The rows are grouped in 4 different ways at once. Each group adds its own fixed numbers to the row, and there is some noise. The rows also spread widely along 13 directions, which tell nothing about the answers.
Known rows, each followed by its group in each grouping:
[ -1 -11   8 -10 -16 -12  15  10   8  11  17 -15 -27 -31  -1   8  29  15
 -20  -6  18   9  -5  16   0 -21  -6  -3  23  11 -25 -13  39  34  22]
z_233 (1) z_715 z_387
[ -6   5  12  -5 -19   3 -14  16  17  -8  -8  -8 -23  -5  11   5  -6  -7
  -3 -16  -1  -9  -8   8  -2  15  -1   2   0  -9 -14  -8 -11  21   6]
z_848 (4) z_497 z_125
[-14  -5  -1  -9  12  -6   8  12   5  -6   9 -21  13   9 -13  -3   6  17
 -14  11  25  15 -16  -1   1 -24 -13  -4  -8   9 -16 -30  17   2  -3]
z_349 (0) z_311 z_723
[-16  -9 -17 -15   9   1  -2   1   2  -6  -5  -8  11  -6 -10   7   3  -5
  17  13  -4  13  10  -3 -13  -4 -11 -15  -4  -4  -8 -12 -23   0  -1]
z_739 (3) z_651 z_387
[  7  12   4   5 -29  13   7  -7  -3 -12   2   2   3   9  16 -16  -6 -17
  10   9 -12 -15  -8   7 -10   4   2 -17   2  -1 -11  13  10   4  -5]
z_349 (2) z_715 z_125
[ 11  -3   3  -3   0  -1   7 -23  -8   1   0  -4  -8  12  -4  13  11 -16
   5  -4   7  -3  -7  -3 -21   6  -4  -4 -22   3 -13   3  -6   0   8]
z_233 (2) z_239 z_723
[ 15   6   3  10  -6  23  -7  12  10 -22   7  14   9  20  12  -3 -26  -9
   6  -7 -13  -6 -16  -4   6   5  12   9  -5  19   4  12  -4  -9 -18]
z_998 (1) z_311 z_125
[-22  18  -3  -5  12  -2 -12  27  -1   0  -8  -4  25   7   6 -21 -20  26
   1  16  -2  -2  20   6  22  -1  -8  -4 -17  -8   9 -28 -11  -2 -12]
z_998 (3) z_239 z_125
[-14  12  17  10   0  10   6 -22   8 -24  11  13  20  22  31 -18  16 -22
  15   9 -17 -18  38 -11  28  37 -12  15  -9   7   2   2 -11  23 -19]
z_739 (0) z_651 z_723
[  4  -2  -3   4 -19   7  -4  15   8  -4   9   5 -15 -19  -8  11   3 -12
 -11  -7 -18   7 -10   8  18  -8   6  -3  -2   1  -1  -7   2   2  -7]
z_903 (4) z_497 z_125
[ -8   5  -6  -6 -12   8   0  23  10  -4  12   9   8 -14   7 -10   3   7
  -6  12  -4   1  16   5  28 -14  -7  -6  -8   2   2 -23   1  10  -3]
z_903 (2) z_239 z_387
[ 10   1   0 -13  11  12  -6  18  14 -15   5  -5   1   2   5  -8 -17   9
   5   2  -1  19   9   7   9  -2  11 -15 -14  14   4  -1   5   0  -5]
z_848 (2) z_239 z_125
[ 13   3   8  18   4   4   3  -9  -5  -8  -8   7  11  16  -3  12 -11 -21
  13 -14  -2 -15 -22 -15 -17  15   2  18 -16  10  -8   8 -20 -23 -14]
z_739 (3) z_715 z_125
[  8  21   4  11 -25   6 -12  24 -23  34  -2  21  -9 -15  -6  -5 -25  12
  -4  -4  -2 -11 -11   9  -2  -1   3  -4  -8  -9  26   5 -18 -17   5]
z_848 (3) z_311 z_125
[-20  19  -7  10  16 -11  -5 -14 -14  11  -9   5   6  -4  11 -10  15   2
   7   8 -40   0  32  -1  31  12   1  -6  11  -9  30  11 -10  -5 -16]
z_349 (1) z_311 z_723
[  5   2  -4   1  22  -7  13  12  -6  11   3  -9  37   1   4  -5 -11  22
   3  11   5  14  -8   1  -3 -17  -2   2   8  17  -3 -10   8 -25  -5]
z_233 (2) z_239 z_125
[ -7  -4 -13   2  21   8  -5  -8  -8  -9  -2   5   4  11  -2  11 -10  -9
  14   1  -6  -4  12 -17   1  14   0   3 -21   6   5   4 -23  -8  -5]
z_349 (4) z_497 z_387
[  1  -1 -12  16 -25 -10   3 -15 -13  12  -5   4 -17 -14 -24  20  28 -34
  -5   0 -23  -8 -30  -2  -3  -8  -4  -6   8 -25 -13   8   2 -12 -14]
z_903 (3) z_715 z_125
[  4   6   7  -3 -13   3 -19   2 -12   8 -10   0 -26  -3 -28  16   7   0
  -7 -12   3  11  -1  10  13   7  -5  -4 -38 -12  16 -20 -23   4   7]
z_998 (3) z_651 z_125
[14  6 14 -8 -4  8 -5  4  7 10 -7 -5 -4  1 11  3 -8 12 -2 -9 -8 10 -7  8
 -1  3  4 -3 -1  9 13  8 -9 -8 11]
z_903 (1) z_497 z_723
[-10  10  11   2   9 -16  -4   1   6  -3 -12  -7   0   2  19  -4   1   0
   4 -10  -3 -14  18   7   8  13  -1   4  -4   1  -7 -14  -8   9   3]
z_233 (2) z_239 z_387
[-29   8   1 -10  23 -12   2   0   1 -10  -1 -20  11   8   4 -13  22  17
  -6  12  14   4  24  -2  22   0 -16   1 -17   2  -6 -34   2  24  -3]
z_349 (2) z_311 z_723
[-26   2 -12   1  24  -6  -2   4  -2  15  -9   3  14   2   8   0   6  20
  -6  14  -2   4  -6 -23  27   1 -22  29  13 -12   7   0  -4  -5 -17]
z_349 (3) z_497 z_723
[  2  -6  -2 -12 -14  15  -6 -21  -1   6   0   5 -31  -5   8  12  22  -6
   6  -4  -3   3   5  -6  -1  13  -9   0  -3  -6   6  23  -5  25  13]
z_349 (1) z_239 z_723
[ -3   0  -9  -2  14  -2  -5  27  10  -2   2   0   2 -14  11  -5 -26   9
   5  -5   0  -1  -4  -2  -5  -3  12   2  15   6  -8  11   3  -7  -6]
z_848 (3) z_239 z_125
[ -3   4  -4   2 -10   7  -6  -2  -4 -16  16   9 -20   9 -15  -1  -9 -19
  -7  -1  -1 -12   0   5   2  -1   6 -18 -36   4 -12  -8   5  11  -1]
z_998 (1) z_497 z_723
[  0  -8 -12 -13 -14  10  -6  -4  -3   3   1   6 -20   3 -13  11  -2 -11
  -1   8   4   4 -19  -2 -13  -7 -10  -8 -18 -14 -14   4  -2   2   2]
z_233 (3) z_239 z_723
[ -2  -6 -11  -7 -28  19  -9  13   9 -13   1  -1 -19  -6   0   4  -8 -13
   4  -2  -8   1 -19   4 -10  -5   0 -10   8  -4 -11   4  -2  12  -1]
z_349 (4) z_311 z_125
[ -3   8  -1  -2 -25  12 -10  17  16  -5   0   3   4  -8  29 -22 -23  -5
   8  10 -28  -7   2  14   4   2  10 -21  29  -6  -3  17   5   0  -8]
z_903 (0) z_497 z_125
[  2  -5 -10  17 -16   2   7 -11 -25   2  31  19 -27 -15 -10  -8  -2 -25
  -5   5 -10 -15  10  11   5  -1  14 -16   0   2  -8  19  35  11  -2]
z_233 (4) z_651 z_125
[ -3  -6  -5  -1  -4   6   0   9  -1   2  10   7 -13 -12  -3   8  -1   7
   2  -4  16   0 -10 -12  -4  -1   1  10  -3   7  -5   5  -2   5   9]
z_349 (0) z_715 z_723
[ -6  -1  -4   3  15   1 -21   1  -2  11 -26   8  -7  20  -2  11 -16   8
  -6  -4  -1  -1 -21 -21  16  11 -11  27 -12 -20  16   5 -21 -19 -15]
z_998 (3) z_497 z_387
[ -1   5  -1   8   7   7  -8   7   0  -6  10  22  -9 -12   9   5  -7  -3
  12 -13 -13  -6  24  -1  18  16  11   9  -7  17  12   3 -17   7   3]
z_233 (1) z_651 z_387
[ -2  10   3  14 -13 -13  12   9  -7  14  12  10   3 -10  13 -12 -20  -5
 -11   0  -3 -25 -18   8 -14  -9   3   0  22   4 -21  12  22  -8  -1]
z_233 (3) z_497 z_723
[ -9   5  -5  -4   8   2  -6  -1  12 -13 -19  -7   3   9  15  -3  -2  -2
  11   4 -25   7  -1  -2  10   5   1  -5  15  -5   3   9  -3  -5 -12]
z_349 (1) z_715 z_387
[  9   0   5   1 -20   4 -24  20  13  -1 -13   1 -33  -6  -2   9 -22 -10
   0 -22  -2  -2 -28   7  -9   7  13  -5  -2 -13  -2  11 -12  -6   3]
z_848 (0) z_239 z_125
[-15  -8   0  -1  -4 -10   3   0  12   1   4  -7 -16 -21   8  17  26  -8
  -7 -14   4 -15  -2  -8  -2   8  -7  19  15  -2 -24  -8  -6  27  11]
z_903 (4) z_497 z_723

New rows. What belongs after each?
[  2   4   3 -11  -3  17  -9  11  12  -2  -9  -4   2   8   7   6  -4   7
   3   1 -12  18  -2  -1  13  12  -8   3  -5  -2  11  -3 -20   1  -4]
z_848 (4) z_497 z_125
[  1   5  15  -2   4  10  -8   7  12 -15 -11  -8   3  28  14  -5 -21   5
  -1  -7   5  -4 -15   2  -1   3  -3   6 -11   8   1  -6  -3  -1  -4]
z_349 (1) z_311 z_387
[ -5  -7  -4   6   0  -6  15 -16 -18  17  15   6  -2 -11   2  -4  15  -3
  -5   8  -1  -4  10  -6   1   4  -4   5  14   1   2  14  15   6   3]
z_739 (4) z_651 z_723
[  6  -9 -18   1   2  21   4  -7 -17  -4  19  12   5   0  -2 -10 -18 -12
  16  17 -15   2  13  -5 -10   1  12 -20  -4  12   6  24   5  -8 -10]
z_739 (4) z_311 z_125
[  3  -6  -7  -3  13  -2  -6  -8  -4  16 -10   4 -10  -1   6  -1  -6   3
  -6   7 -20   9   0  -3  16  -1   4  -1  13 -10  18  27   9 -18 -11]
z_903 (3) z_497 z_387
[-16   5  -5   1  25 -23   9  -4 -20  32  -9 -13  18  -1  10  -6   3  27
  -2   9  -3  -1   7  -5  -5   1  -6   8  27  -7   6   2  -1 -13   5]
z_233 (4) z_311 z_723
[ -2   7   7   2 -20  -2  -4   0 -12   9   2   6 -21  -6 -17   9   9  -6
 -13  -6  -4   4  -4  13  11   0  -6  -3 -21  -8   5 -18  -8   4   9]
z_233 (4) z_651 z_723
[ -4   2 -10  -1 -15  -5   0  -6 -11  17   2   6  -5  -7  -4  -1  12 -11
   2  15 -15  -1   6   3   2  -3  -6 -21   7 -20   4  11  -1  -4  -3]
z_848 (0) z_239 z_387
[ -3  -7 -11  -1 -13  -2   2  -5  -4   6  12   6 -17 -18  10 -11   4  -7
  -5  12 -12  -2  12   7   9  -9   4 -20  22  -6  -1  24  31  10  -2]
z_349 (0) z_239 z_387
[ 15  13   3  -4 -12  11   5  11  -2  -4  -4   2  12  12   2  -3 -30  -8
  11   0 -13  -1 -17   5 -28   2  11 -18 -10   3  -1   7 -20 -29   4]
z_848 (4) z_715 z_723
[  3  15   3   6  -6 -14   0  21  -9  29  -8   5   5 -26   3   6 -12  15
  -2 -15  -8   0 -12  10 -12  -8   7   4  19   5   9  -2 -21 -23   9]
z_233 (3) z_311 z_723
[  5  14  -4  18 -17  18  11  -7   1  -8   5  20  31  11  28 -10   3 -19
  10  15 -33  -7  -8 -10  21   7  -9  11  18   7   6  20  -2 -11 -33]
z_349 (2) z_497 z_125
[ -1   8  -1   9  14 -10   2 -17 -17  22 -14  -6   9   3  22 -14  -4  11
   6   7 -16  -4   3  -4   4  11   2   1  28  -5  14  30  11 -12  -7]
z_349 (2) z_497 z_125
[ -4   3 -15   7 -13  13  -7   5  13 -32   8  13  -1  -6  13  -3  -9 -37
  22  -4 -20 -26   9  -1  -4  11  14 -13  -6   2 -22   4 -15   9 -11]
z_903 (2) z_239 z_125
[ -4 -11  -8  -3  10 -14   8 -13 -11  15   8 -15  -8  -7  -6   0  22   2
  -2  10   5   8   1  -4  -4  -5   0 -12  22  -5  -8  16  25   6  -1]
z_848 (0) z_311 z_125
[ -4   1  13   0 -12   0  -5  20   9  -5   5  -2 -19 -20  -8   7   7   3
 -10 -16  17   0  -6   5   9  -1  -3  10 -14   9 -12 -23   1  21   4]
z_739 (3) z_715 z_125
[  5  -4   4 -12   1  13  -6  25  21 -10  -6  -4  -5  -9  15   9 -20  12
   1 -13  -3  15  -4   2   4   0   5   8   5  17   5  -2 -13   0   6]
z_349 (4) z_497 z_387
[ -1  15   0   9 -10   5   2 -14  -7  -6  -9   9  18   9   0  16  11 -28
  20  -2 -33  -3   2  -3  -3  19  -7   3  -8  -5   5  -3 -47 -18  -8]
z_233 (4) z_651 z_723
[  0 -10 -10  -2   0   7  13  -4   6 -13  15  -1  -3 -17  -5  14  29  -9
   7   3  -3  12   2 -10   6  -5  -5   5   5  13 -15   3   7  16  -9]
z_349 (3) z_715 z_125
[-10  -4 -26 -11  12  15  -1  12  -5  -8  20  16 -11 -21 -21  -2   4   7
  -4  18 -13  32  19  -5  38 -16   5 -12 -21   5  18  -1   9   0 -15]
z_349 (3) z_715 z_723
[-12  -7 -22   0  -1  -5  -1   3  10  -7  -4  -1  -2  -8   7  -8   2 -15
  -3  13 -27   0  -9  -2  12 -14   5 -12  32 -15  -8   9  17  -5 -21]
z_903 (2) z_311 z_387
[ -6  -2   1  -4  -6  10   3   5  17 -15   1   2   4  14   9  16  11 -14
   5  -4   6 -12  -6 -16   0  13 -20  22 -10  -2 -16 -14 -23  14  -3]
z_848 (4) z_239 z_387
[ 11 -11  -1 -12  16   3   6  -4 -14  11   4 -13   2  -1  -5   1 -12  18
   8   6  14  18  -2   6 -24  -5   4 -11   0  14  -5  10  10  -6  14]
z_233 (3) z_651 z_125
[  4  -1   3  -3  24   9  14 -13   9 -17  11  -1  21   0  22  13  17  -3
  21  -9   6   1  24 -21  -4  21  -1  19  -7  37  -8   4 -25  14   5]
z_349 (2) z_497 z_723
[  2   2  -2   0  -2   7  13   0 -13  27   2  -4  31   8   9  -4   1  21
  -4  22  -3   4 -14  -8   2  -7 -18  10  18  -2  10   4   5 -17  -4]
z_903 (4) z_497 z_125
[-10   8   4   6  13 -13 -14  20   1   3  -9   2 -15 -14   4  -6 -24  11
 -12 -12  -7  -4   4   8  20  -2  12   1  -3   2  10  -3   5  -9  -5]
z_349 (3) z_497 z_387
[ -3  -6  -9   4   9  -3   9   2  10 -18   8 -12  17   4 -11  11   4 -21
   2   3  -1  -4 -19  -3 -11 -12  -2  -3  -5  10 -33 -13   4  -8 -15]
z_903 (3) z_497 z_125
[ -7  14  16  -1  14  -5  -7   8  -3  14 -10   3   5   9  15 -17 -15  22
 -10   1  -1   0  12   2  24   9  -7  13 -13  -3  24  -3  -1  -9  -7]
z_739 (3) z_239 z_723
[ -7   2   2   7   2  -1 -18  -7  -4   5 -21   8 -15  10   0   5 -16 -14
   3  -9  -7 -16 -10  -9  -5  17  -6   8 -12 -15   5   9 -23  -9  -8]
z_739 (3) z_497 z_387
[ -2   9   4   7   2  10 -22  17  13 -31  -8  11 -12  23  -1  -1 -36 -19
  -1 -14   0 -12 -12   0  13   9   8   3 -42   4 -10 -21 -16  -7 -12]
z_233 (2) z_497 z_387
[  6  17  18 -16 -22  13 -12   9  10  -3 -15 -10  -3  21   2  -2  -5   3
   1   1  -8   9  -5  17  -3   3 -11 -20 -22  -8  10 -19 -23   2   5]
z_848 (1) z_311 z_387
[-10  -5  -7 -15  17  -6  -7  12  16 -21  -1 -15  -9 -15  -5   9   4  -1
   4  -7  -4  15  21   9   7  -7   5 -16 -15   9  -8 -18  -5  10   0]
z_349 (3) z_239 z_387
[-10 -10   1 -12  12  -1  -4   2  21 -16  -5 -20 -10   7   2   7  15   1
   5   0   8  13  -5 -11   6  10  -4   4   4  -5 -18  -3   3  18  -5]
z_848 (0) z_715 z_125
[ 14  -4   6   3  16   2  -5   3  -5  -2  -5  -2   2  18  -8   6 -26   4
  -1  -9  12   5 -15  -4  -7  -4   8   0 -26  12   8   2  -1 -28  -1]
z_349 (0) z_239 z_387
[  8 -12  -4   4   9  -2   0 -15  -1   9  -3   2 -14   0  -1  16   2 -13
  -3  -7  -3  -5 -13 -13  -4   4   1  11   4  -1  -3  22   3  -9  -3]
z_903 (3) z_497 z_387
[ 21  -7  -4   1  -7   2  13   0   0   1  13   8  -5 -17 -13  19   6 -15
  -5  -6 -12  23 -19   7  -5 -15   7  -3   6  16  -4  10   7 -15  -2]
z_233 (3) z_651 z_723
[ 20  -2  14   4  -5  17  -5 -12   3 -11   9   3 -23  15   5   1  -5 -11
  -1 -11  -6   3  -7   7   6   9  10   0 -12  16   2  17  17   9  -5]
z_233 (1) z_311 z_125
[ -6  18   4  -6 -18  -7  -8 -13  -7  11 -20  -7  -6   9  15 -22  -3  -8
   0  12 -26 -12   9  18   0   5   0 -32   0 -30   6   8   1  -5   2]
z_903 (2) z_239 z_723
[-11  17  21   5 -12 -19 -11   7   4   8 -17  -4 -14  -6  12  -8  -2  -3
 -14 -14  -9 -17   9  17  14   8  -5   0  -5 -15   4 -15  -2   6  -2]
z_739 (3) z_239 z_387
[ 38 -11   5 -12  -6   8   2   1   2  -9  -2  -9 -18   3 -17  12 -20  -6
  -4 -15   4  23 -22  12 -24 -13  24 -23 -17  17  -1  10   8 -20  10]
z_998 (2) z_715 z_387
[-15   0 -10  -5   0  11  -6  22   6 -16   3  -4   5   0  -4  -6 -15   4
   6   6   3  -6   0  -2   1  -3   2  -6 -14  -1 -13 -20  -7   3  -2]
z_903 (4) z_715 z_125
[-17  14  11   7   9 -24   5   3  -2  13  -5  -8   5  -3  21 -15  -6   9
 -11   1  -6 -17   3   8   5   3  -2   6  21  -4 -13  -1  17   1  -4]
z_233 (3) z_497 z_723
[-11   5   0  16  17 -11   0 -12 -11   4   1   8  -4  12  -4   7  12 -12
  -8  -1 -10 -11  10 -13  31  15  -7  17 -14  -7   9  -2  -5  -2 -16]
z_848 (4) z_497 z_387
[-12 -10  -4 -19  10  13   0   7  30 -24   6 -15   7  13  15  -3  -2   4
   3  10   4   7  -6  -5  -2  -4  -8   0   4  10 -24  -6   9  19  -1]
z_903 (1) z_497 z_723
[ 12  -3   0  -2   0  -4 -10   7   2   9 -11 -11  -4  -3  -3   1 -17   4
   2  -6  -8  10 -15  11  -9  -6  14 -15   5  -4   6  12   3 -24   1]
z_903 (0) z_239 z_125
[ -1   8   4  15   6 -15  11 -12 -18  15 -12   1  19   5   1   5   5  -7
   4  -1 -17  -9   1  -7  -1   9  -3   8   3  -3  10   1 -15 -26  -9]
z_739 (4) z_715 z_387
[ -8  -2   0   4  29 -13  -5  -1 -14   5   1  -8  -5   3  -5   0  -5  13
   1  -8  22 -13  17  -7   1  10   3   9 -22   5  -4  -6   1   7   3]
z_998 (3) z_239 z_125
[  1  -1  10   6  19  -8   5 -13  -3  -8   9  -2   5   2   3   2   8  -9
   6  -5  -3  -1  32  -2  10  14   4  -3 -16  21   1  -4  -2   4  -4]
z_739 (0) z_497 z_387
[ -6  -6   0 -10  21 -14  -2  -9   0   8 -13 -18  -6   5   5   2  12  12
  -5   0  -1   9   7  -3   5   2  -5   5  14  -7   3   4   7   4  -4]
z_998 (3) z_311 z_387
[-23  38  17   9   5 -18 -21  21 -11   9 -22  -3   8   0  12 -20 -21  18
   4  -9 -14 -23  40  24  22  13   4 -17 -30  -7  24 -34 -30  -5   7]
z_349 (1) z_239 z_387
[ -1   8   1  11  -5  10  -5  -6  -5   4 -11  13   1  19  17 -11 -10   0
   3   8  -7  -9 -18 -14  16  15  -6  21   7 -13   6  18   4  -6 -17]
z_233 (2) z_715 z_125
[-20  24  13  17  15 -25  24  -3 -13  12   8  -1  36  -3  22 -13  14   9
   4   4   0 -29  25  -3   5  11  -9  17  11  10 -14 -14  -1   2  -3]
z_233 (3) z_715 z_723
[ -9   8   9   0   2   5   4 -19 -12  12 -12  -6  16  24  20 -13  12  10
  10  17   9 -18   4 -14   1  19 -19  13  -1 -15  -2   4  -5   8   0]
z_903 (2) z_715 z_125
[ 22  14  17   7   2  -7   0  -4 -23  27 -11   2  -5   4  -7  -5 -10  14
 -18  -5 -14  15  -3  16  16  -9   6  -9 -12   3  41  11  10 -34  -6]
z_349 (3) z_311 z_387
[ 10   2  12   6   3   9   5  -8  12 -27  -6  -1  10  27  14  -1  -8 -18
   4  -5  -3  -3 -15  -4   1   7  -1  10  -6  13  -7   1   0  -7 -13]
z_349 (2) z_651 z_387
[ -6 -11  -5  -1   2   2   3  11   1   0  21   4 -10 -13 -11   4   7   5
 -10   2  15  -2   2   1  10 -15  -2   1  -8  11  -8 -15  15  14   9]
z_903 (1) z_651 z_387
[-10 -10  -4  -3   5   2   9   3   3  -1   9  -6  16  14  -1  -4 -10   2
  -2  16  19  -2 -22 -14 -16  -9 -13   4   1   5 -22  -4  10  -4  -6]
z_739 (0) z_497 z_723
[  2  -1   3   2 -16   9   5  -5   6  -8  12  13  -8   3  11  -1   5 -22
  -3   3  -2 -21   2  -2   4   2  -6   3  -8  -1 -12   5   9  12  -6]
z_903 (3) z_239 z_387
[ 17  10  18   8 -12  -5  14  -5  -8  22  11  -5   4  -9   9   2  24  10
  -8  -5 -12   9   2  15  13  -5  -3   3  20  18   9   4  19   5   3]
z_233 (1) z_311 z_125
[  0  21  10   3 -29   3  -5  13  -6   6  -1  12  -2  -9   3  -1  -8  -8
   5  -7 -10 -17  11  17  -5   4  -3 -12 -16   0   3 -18 -28   2   7]
z_233 (3) z_311 z_387
[  4   1  -6   3  -7   2   7   8  -7  20  17   5   4 -23   4   2  11  16
  -4   3  -6   7   8   3  11  -8   0   1  21  13   7   8  10   9   3]
z_998 (1) z_497 z_125
[  4 -19 -13 -10  10   0  16 -22  -1  -6  10 -14  -8   3 -17  14  28 -12
  -6  10   1  22 -17  -8  -9 -17 -10  -7   1   5 -15   8  21   2  -9]
z_349 (3) z_311 z_723
[ -8  14   6   5 -10  -1 -12   5  -4   1 -10  10 -14   1   1 -15  -7  -1
  -8   2 -13  -3  12   6  31   7   1  -6 -19 -13  18 -10  -1   0 -10]
z_739 (2) z_715 z_387
[ -4   8  16   0  13 -18  -6  11   4  -4 -11 -13 -10  -9  -5   7  -2   4
  -2 -22   5  -7  16   9   1   5  11  -5 -25   6  -3 -25 -14  -2  11]
z_903 (3) z_715 z_387
[-13  11   1  13   4 -10   5  -3 -19   3   9   9   4  -2  -1  -5   4  -7
  -2   4 -11 -14  25   7  19   7  -1  -3 -11   0   5 -16  -2   1  -3]
z_233 (4) z_651 z_387
[ -2   2   6  -2  14  -3   0  -4   0   8 -13  -4   6  23  -6  17   4   2
  -2  -6  19  -5 -26 -20 -10   8 -20  24 -24  -7  -6  -8 -24 -12  -1]
z_848 (3) z_239 z_723
[-18   9   5   8  -5   2  -1 -14  -9  -7   4  -1   4   8   9 -10  14  -9
  14   8   1 -17  22  -2   9  20 -11  -3 -10  -5  -5  -6  -6  22  -2]
z_349 (0) z_651 z_125
[  8 -11 -18  13   4   9  14 -13 -13 -10  26  10   4   5 -18  19   7 -30
   7   5  -4  -3 -10 -13  -7  -4   0   1 -15  16 -21   4   3  -6 -13]
z_233 (4) z_497 z_125
[ -1   5  12   7  25 -14   5 -21  -8   5  -8  -9   8  27   1   4   4  -2
  -8  -1   3  -3 -10  -7   4   9  -9  14 -16   0  -7   1   7 -13 -11]
z_233 (3) z_497 z_723
[  4   5  19 -15  18   3 -11 -10   7 -12 -22 -20  -3  36   0   5  -8   4
   2  -7   3  14  -6   2  -6  14  -6   0 -32  -1   1 -12 -18  -7  -1]
z_233 (3) z_311 z_723
[ 10  -2  -1  -4  -6  16   1  -7 -12  11   0  -2   8  13 -10   6   0   6
   5  12   6  15 -15  -5  -4  -4 -12  -6 -15   3   9   6  -4 -12  -1]
z_349 (0) z_497 z_125
[ -6 -13 -25  13  -5   6  -5   9  -6   1  17  19 -17 -22 -10  12  -5 -17
  -1  -3  -6 -14 -12 -14   4  -2   8   9   6  -2 -10  12   1   0  -8]
z_903 (4) z_497 z_125
[ 16  13  14  11  -8   1  11  -6  -5  16  -5   5  24  14   3   2   6   2
  -5   5 -13   7 -18  -5  10   0  -5  10   0   0  18   6  -8 -32  -9]
z_903 (0) z_715 z_723
[-26  13  -7  10   4  -9  -5   0 -17  17 -19   9  17  16   4 -14 -16   3
   4  19  -5 -24  -6 -14   1   6 -17   8   0 -27   5  -3 -14 -19 -17]
z_739 (3) z_715 z_387
[ -2  -7  12   0   8   4  -3 -17   0  -3  -3  -7 -16  11  15   4   6   1
   3  -7   7  -5   4  -6   5  26  -5  21   4  -1  -6   9   6  21   5]
z_233 (4) z_651 z_125
[  5   6  20  -1 -12  -6   1  -5   6  11  -5  -9 -10   3  23 -16 -12   3
 -10  -6  -8  -7 -10  16 -11   3   4  -8  22   3  -5  19  23   5   5]
z_739 (1) z_497 z_723
[ -4  -7  -4 -15  30  -8  -2   0  15  -5 -15 -22   1   6   1   6   3  17
   0   2 -14  36 -12  -2   9  -5   4  -1  15   2   0   5  11 -12  -7]
z_233 (1) z_715 z_723
